All rows are made from the same 14 directions, up to rounding. Whole rows:
[[-1.31  1.49 -1.12  0.08  0.09 -1.78  0.95 -0.26 -1.46 -1.58 -1.72 -0.96
   0.73 -0.33 -0.75  0.87 -0.90 -0.90  0.34 -0.19  2.68 -0.61 -0.23 -1.14]
 [-0.41 -0.49 -1.33 -0.74  0.44  1.83  2.14  0.86 -1.49  0.69 -0.34 -0.53
  -2.07 -0.87  0.63  1.99  1.13  2.48 -1.79  2.57  2.88  1.78 -1.33  1.70]
 [ 0.61 -0.58  2.62  1.46 -2.58  1.16 -2.13 -1.37  1.40  2.23  0.51  3.40
  -1.10  0.49 -2.66 -0.36 -0.37 -3.77 -1.35  0.19 -3.59  3.05  0.29  0.34]
 [-1.07  2.07 -0.53  2.47  1.24 -0.07  3.77 -2.05  0.68 -0.54  0.76 -0.31
  -1.98  0.69 -0.78 -1.12  1.51  0.61  2.48  3.68  1.11  3.18  1.15 -0.12]
 [-0.22 -0.85 -0.03  1.66 -2.02 -1.89 -1.31 -2.76 -1.36  0.19 -3.73 -0.39
  -1.38 -1.46  1.19 -0.41  0.99  1.66  2.06  0.24 -0.16  2.04  1.77  0.04]
 [-1.42 -1.21 -1.03 -0.90 -2.57  0.08 -1.09 -1.23 -0.12 -0.92 -0.98  2.18
  -2.00  1.70 -1.30 -0.04 -3.57 -3.18  2.24 -1.36 -0.74  0.17  1.30 -1.41]
 [ 1.83  0.99 -2.56 -0.91  1.09 -0.27  1.79  1.89 -1.07  0.34 -2.95 -1.31
   4.70 -0.80  3.33  1.28  0.08  0.31 -1.66 -0.83  0.01 -0.65  0.53 -0.51]
 [-0.18 -0.01 -1.52 -1.57  1.34 -0.34  0.92 -1.67  0.22 -2.35  1.99 -0.01
   0.14  1.37  4.29 -1.97  0.07  3.95  1.41  0.06  0.89 -3.35  1.13 -0.77]
 [-2.69  0.72  0.20  0.28  1.51  0.30 -1.45 -1.84  1.55 -0.34  3.70  1.79
  -3.63  3.00 -3.39 -1.96 -1.11 -3.25  3.20  0.29 -1.69 -0.97  0.51  1.29]
 [ 3.05  0.36 -3.92  2.25  3.19 -0.14  0.72  0.38  0.14 -0.26  0.27 -2.26
  -0.73  1.01 -1.22 -1.37 -1.96 -1.38  3.77  0.66 -3.20  1.99  0.12 -1.66]
 [ 3.00 -1.72  0.45 -0.55 -0.80  2.37 -0.38  2.01  2.70 -0.48  0.68  1.53
  -2.95  1.43 -1.27  1.19 -2.24  0.25 -1.58  0.04 -0.41  1.53  1.23  2.67]
 [ 0.97  0.76 -1.67  0.11  0.69  1.48  0.63  0.24  1.35 -0.80  0.42  0.13
  -0.37  2.20  1.34 -1.11 -1.38 -2.40 -1.14 -0.91 -2.38 -0.10  1.15 -1.48]
 [-0.23  2.03 -0.26  2.91 -0.60  0.36  0.65 -2.83  0.33  0.84  0.37  2.01
  -0.07  0.82 -0.01  1.16 -1.11 -0.49 -2.86 -0.61 -2.50  1.48 -0.42 -5.56]
 [-5.11  3.05 -1.42  1.28  2.67  0.15 -1.30 -0.23 -1.88 -0.47  1.51 -2.20
  -4.66  1.19 -0.81  1.95  0.90  0.01 -2.97 -1.92  1.99 -1.18 -3.46 -0.96]
 [ 0.61 -0.17 -0.98 -0.06 -0.45 -0.50  1.30 -2.70 -1.62  0.66 -1.13  0.91
   2.28 -0.98  0.00 -1.98  0.26 -2.48  1.02  2.90 -1.01  0.36  0.60 -1.72]
 [ 0.53  3.12  0.81  1.92  1.83 -1.36 -0.75  1.78  2.35 -0.98 -0.38  0.06
  -0.71  1.27 -2.55  2.97 -0.88  0.25 -1.74 -1.89  1.42  0.48  0.87  3.22]
 [-1.68 -0.89 -1.09 -1.41  1.63  0.29 -2.47  0.42 -1.43  0.54 -0.82 -2.10
  -2.31 -0.33  2.71 -0.14  2.40  2.30 -0.45 -1.01  0.46 -2.15 -0.17  3.64]
 [ 0.61  0.78  0.69  1.76 -0.77 -0.91 -1.13  1.06 -0.13  0.66 -3.05 -1.20
  -0.82 -0.81  0.09  0.42  2.00 -0.56  0.08 -0.19  0.23  4.07  0.78  4.11]]

The start of a row, then its end:
[-0.84 -0.55  0.62 -0.42 -0.13 -0.28 -2.18  1.17 -1.49  1.61  0.00 -0.75
 -0.63 -1.02  2.54  0.09  3.43  2.95  0.88 -0.39  0.65  2.23]
[-1.53  5.11]
[ 1.05  1.03 -1.21  1.23  3.21  1.59  2.96 -1.53  1.24  1.62  2.77  1.30
 -0.42  0.81 -0.60 -0.15  0.92  1.74  0.59  3.88 -1.39  1.05]
[0.47 0.35]
[ 0.39  0.15  1.63 -1.18  0.54 -0.72 -0.48 -2.85  0.09  1.53 -0.24  1.42
  4.86 -1.05  2.19 -3.23  2.95 -1.51 -1.02  1.61 -2.52 -3.63]
[2.05 0.56]
[-1.70 -0.87  0.02 -0.70 -1.08 -1.37 -2.37  1.21 -1.53  0.17 -0.17 -0.29
  0.00 -0.68  0.61  2.45 -0.91  3.11  1.26 -3.47  1.29 -0.77]
[-2.05 -0.48]
[ 1.92 -2.03  3.25 -1.17 -1.40  0.53 -0.67  2.53 -0.36  1.01  1.38 -1.19
  2.20 -2.50  1.10 -1.50  3.19  1.53 -0.95  0.91  0.68  1.17]
[-2.35  2.38]
[ 2.01 -2.73  0.61  0.16 -1.92  2.80  0.92 -0.23  0.26  0.60  0.48 -0.21
 -1.21 -0.89 -0.76 -0.99 -1.05 -1.40 -2.56  1.21 -2.17  0.55]
[-0.87 -4.99]
[ 1.06 -0.61 -1.09 -0.50 -2.14 -1.29  2.31  3.00 -2.73 -1.43 -3.49 -2.01
  1.42 -2.70 -1.17  3.61 -1.83  1.50 -0.25  0.24  5.49  2.47]
[-2.17 -1.23]
[-1.71 -0.54  4.53  1.02 -2.64 -0.70 -0.52  0.47  0.73 -0.84  2.70 -0.97
 -0.69 -1.13  1.12 -0.71  2.34  4.29  0.28 -1.69  1.71  0.83]
[-2.25 -2.09]
[ 0.89 -1.96  0.17 -0.14 -0.74  3.03  0.80  0.62 -0.94  0.31  0.12 -2.59
 -2.02 -1.32  0.58 -1.71  1.26 -1.64 -4.05  1.47 -0.88  0.30]
[-1.92 -3.32]
[-2.39 -0.20  0.37 -2.66 -1.39 -0.51  1.93  1.52 -0.81 -1.30 -1.35 -2.05
  3.42 -0.32  2.50 -3.28  1.74 -3.34  2.65 -0.32  1.33 -1.50]
[0.99 0.04]
[ 3.46 -0.24  1.75  1.02 -0.36  0.63  0.84  0.18  0.82 -1.48  0.96 -1.34
  0.22 -1.29  1.20 -0.73  0.88  2.54 -4.59  0.99  0.83 -0.04]
[-1.04 -2.37]
[ 2.43  1.35  0.09  0.92 -0.09 -0.94  0.16 -2.87 -0.05 -0.39  0.48  2.19
  2.63 -0.11  1.74 -0.60 -0.14  1.04 -2.59  1.03 -0.86 -0.25]
[ 0.26 -1.91]
[ 1.49  0.32  1.01 -0.20  1.07  1.55  0.89  3.88  0.92  0.34  1.93 -2.42
  2.01 -0.42  1.63 -0.27  1.73  0.66 -2.65 -1.17 -0.50  0.14]
[-2.22 -0.42]
[ 0.94  0.57  1.14  1.12 -0.21 -3.03 -4.75 -2.04 -0.53 -1.92 -2.71 -0.47
 -0.83 -1.08 -1.72  1.59 -1.78  0.28 -4.39 -3.00  0.86 -4.26]
[ 0.38 -1.31]
[-0.98  0.99 -0.60  0.13  0.38  0.98  2.15  1.70  0.03  1.95  0.24  0.20
  2.14 -0.04  2.33  2.21  1.16  2.43 -0.28 -0.88 -0.28  1.52]
[-0.80 -0.67]
[ 2.05  0.48  3.23  3.91  0.89 -1.47 -3.30 -2.37  1.43  1.98 -0.73  0.14
 -0.65 -1.95 -3.18  1.18  1.25  1.58 -3.27 -0.29 -2.67 -0.63]
[ 0.41 -0.78]
[ 1.62  0.27  1.26  1.68 -0.37 -3.51 -0.95 -2.08 -0.48 -0.59 -0.52  0.75
  1.83 -1.77 -1.94  0.68 -0.70  2.78  2.04  0.55  1.24 -0.04]
[ 0.00 -0.77]
[ 1.82 -0.56  0.08  1.27  1.19  0.31 -0.61  0.07  1.98  0.71 -2.09 -0.66
 -1.05 -0.48  0.38  2.51 -0.35  3.75 -2.26 -1.39 -1.26 -1.81]
[ 2.44 -0.40]
[ 0.35 -0.24 -1.75 -0.77  1.12 -0.07  0.17  2.85 -0.10 -2.99  0.04 -3.84
 -1.90  1.00  0.01 -1.96 -0.86 -1.82  2.20 -0.91  1.44 -0.15]
[-0.36  1.01]
[ 0.02  1.44 -1.69  0.43 -0.42 -0.42  0.77 -1.37 -2.48 -1.21  0.20  0.07
 -0.68  0.40 -0.40 -2.41  0.28 -4.08  0.59  2.93  1.23  3.70]
[-1.70  0.91]
[-2.31  0.27 -1.23  1.39  0.47  1.09  0.96 -0.25  1.90 -0.85 -0.41 -1.65
 -3.67  2.23  0.66 -0.71 -0.76 -0.48  2.20 -1.97 -1.97 -0.13]
[ 2.32 -2.74]
[-1.45  0.66 -1.75  1.28  0.11  0.38  1.16  1.82 -1.32  0.07 -1.60 -2.66
 -1.32 -0.14 -2.87  0.82 -1.27 -4.20  0.79 -0.57  0.07  2.18]
[-1.61 -2.71]
[-1.38  2.62  2.31  1.56 -0.27 -1.58 -0.58 -1.72  0.33 -1.67  1.36  0.02
  0.04  0.07  1.86  0.04  1.79  2.87 -3.27 -1.33  1.87 -0.99]
[-0.96 -1.53]
[-0.46 -1.93 -0.32 -1.99  1.78  0.67 -2.91  0.41 -1.50  1.37  0.66 -1.53
 -0.65 -0.93  0.22 -1.50  1.70 -0.66 -0.33  0.11 -1.18 -3.18]
[-1.22  2.48]
[ 2.87  0.55  1.31  1.22 -0.83 -1.38  2.36  2.27  1.33 -0.62 -2.23 -0.83
  3.00 -1.49 -1.74  1.35 -0.44  0.36  0.72  0.68  1.75  2.39]
[1.17 0.52]
[ 1.44 -1.81 -2.23 -2.29  2.19  1.04 -2.25 -1.76 -1.55  2.27  3.17  2.89
  0.20  0.34  3.15 -0.04  0.54  4.59  0.50  1.42 -1.80 -1.58]
[-1.33  3.27]
[ 0.01 -0.40  0.31  0.89  2.56 -1.05 -2.28  1.50  0.70  0.53  2.17 -1.83
 -0.18 -0.19 -2.97  0.90 -1.21  1.24  2.05 -2.60 -1.55 -2.74]
[-1.71 -1.54]
[ 0.37 -0.27  1.66 -0.91 -0.78  0.39 -0.28  1.08  0.39 -0.05  2.24 -0.28
  2.47  0.26  0.53 -3.71  1.24 -3.59  1.00 -0.01 -1.77  0.29]
[-1.06 -0.01]
[-1.45  0.95  1.17 -0.98 -1.64  0.54  2.55 -0.50 -0.93 -1.11  1.59  0.56
  2.02 -0.29  0.93 -1.09  0.65 -1.41 -2.39  1.19  2.11 -0.35]
[-1.87 -3.33]
[ 0.17 -2.46  3.09 -1.32 -4.07  2.25  0.52  3.35  2.47  2.72 -1.46  2.13
  2.08 -0.39  0.13  1.79 -0.12 -0.95 -0.06 -1.97 -1.93  2.16]
[1.64 0.91]
[ 1.42 -0.60 -2.92  0.29 -0.37  0.00  2.08 -0.22 -1.37  1.51 -1.46  0.79
  2.17 -0.23 -0.08 -0.35 -1.28 -1.82  4.31  1.87 -1.86  3.65]
[ 0.41 -0.87]
[ 1.50 -1.08 -1.28 -0.91  0.33  0.35 -1.85  0.74 -2.25  1.23 -1.54 -0.47
  0.57 -1.54 -0.63  1.37 -0.56 -1.07 -2.86  0.02 -0.21 -0.64]
[-1.84  0.46]
[-1.84 -1.80  1.57 -0.68 -2.40  2.50  1.32 -0.34  0.10  0.26  2.65 -0.13
 -2.05  0.26  3.35 -2.78  2.57  1.60  0.71  0.91 -0.46  1.99]
[-1.08 -1.49]
[ 1.37  0.59 -0.02  2.11  0.71  1.25  1.96 -0.39  1.23  0.83  2.61  0.96
 -0.90  0.72 -2.13 -0.23 -0.56 -0.40  0.78  2.11 -1.62  3.21]
[-0.89 -1.72]
[-1.29  0.59  0.84 -0.42  0.00  0.11  2.26  1.15 -0.69  0.03  1.22 -1.25
  1.03 -0.68  0.98 -1.49  2.88  0.33  1.65  1.96  2.04  1.97]
[-1.27  1.66]
[ 0.30  1.70  2.09  0.12  1.09 -2.37 -0.01 -1.32  0.51 -1.70 -0.83 -1.66
  3.32 -1.31  2.31 -1.68  2.68  1.81 -2.38 -0.27  1.42 -4.30]
[ 1.44 -0.40]
[-0.87  0.60 -2.25  0.39  1.81 -0.45 -0.89  0.34 -0.93  0.60 -0.22 -0.46
 -0.34  0.50 -2.21  1.75 -2.17 -1.45  0.83 -1.46 -0.93 -1.16]
[-1.02 -1.54]
[-1.14 -0.89  1.26 -0.49  1.64  1.04  0.22  1.18  1.00  0.98  4.18 -0.90
  0.85  0.14 -2.90 -1.39 -0.34 -1.68  1.67 -0.41 -2.08 -2.94]
[-2.06 -3.29]
[-1.19 -0.13  2.11 -0.09 -2.49  0.24 -1.48 -0.14  0.12  2.68 -1.85  1.13
  2.59 -0.60  3.69 -0.87  3.23 -0.72 -0.73 -1.78 -2.86  1.57]
[1.13 1.47]
[ 1.14 -1.37 -1.96 -1.69  0.14  1.38 -1.66 -0.26 -0.21  0.74 -0.28  2.15
 -0.58  1.04 -0.20  1.22 -2.77 -1.32 -1.59 -0.74 -1.81 -1.69]
[0.43 0.22]
[-0.45  0.83 -0.86  1.35  1.87  0.12 -2.52 -0.78 -0.55  1.06 -0.38 -1.90
 -0.96  0.14  2.49 -0.75  1.95  0.49 -2.10 -2.04 -2.96 -1.13]
[-0.45 -0.64]
[-0.93 -2.63  1.57 -0.52  0.29  1.77  2.97  2.09  1.90  1.57 -0.72 -1.52
 -1.14 -1.64 -3.75  1.94  0.01  1.43  1.75  1.53  0.94 -1.54]
[ 1.52 -0.93]
[ 0.66  1.92 -1.77 -0.27  1.76  0.18 -0.73  1.10 -1.04 -0.08  3.31  1.03
  0.85  1.75 -1.14 -0.75 -1.07 -3.49  0.15  0.30 -0.64  1.84]
[-3.19  1.65]
[-1.10 -1.74 -1.87  0.25  0.56 -0.58  0.24 -0.53 -2.11  1.87 -2.63 -1.97
 -0.90 -1.94  1.34  0.79  1.64  3.57  3.79  0.82  0.10  0.85]
[0.48 0.66]
[-0.79  1.40  3.57  0.93 -0.59 -1.21  1.18  1.75  2.29  0.44 -0.30 -0.96
  3.32 -0.79  2.17 -0.03  3.44  2.82  0.72 -1.62  0.48  0.45]
[1.42 1.32]
[-0.29  3.28 -1.70 -1.07  1.80 -1.13 -1.75 -2.53 -2.10 -0.92  1.59  2.85
  1.04  1.58  1.19 -0.66  0.27 -2.19 -3.26  1.31  1.32 -0.88]
[-1.45  3.66]
[ 2.28 -2.15  2.64 -0.83 -0.96  1.54  1.50  1.07  2.88  0.66  2.01  1.67
  0.71 -0.23 -0.73 -0.48  0.20  1.98  0.95  1.76 -0.46  0.40]
[1.38 1.38]
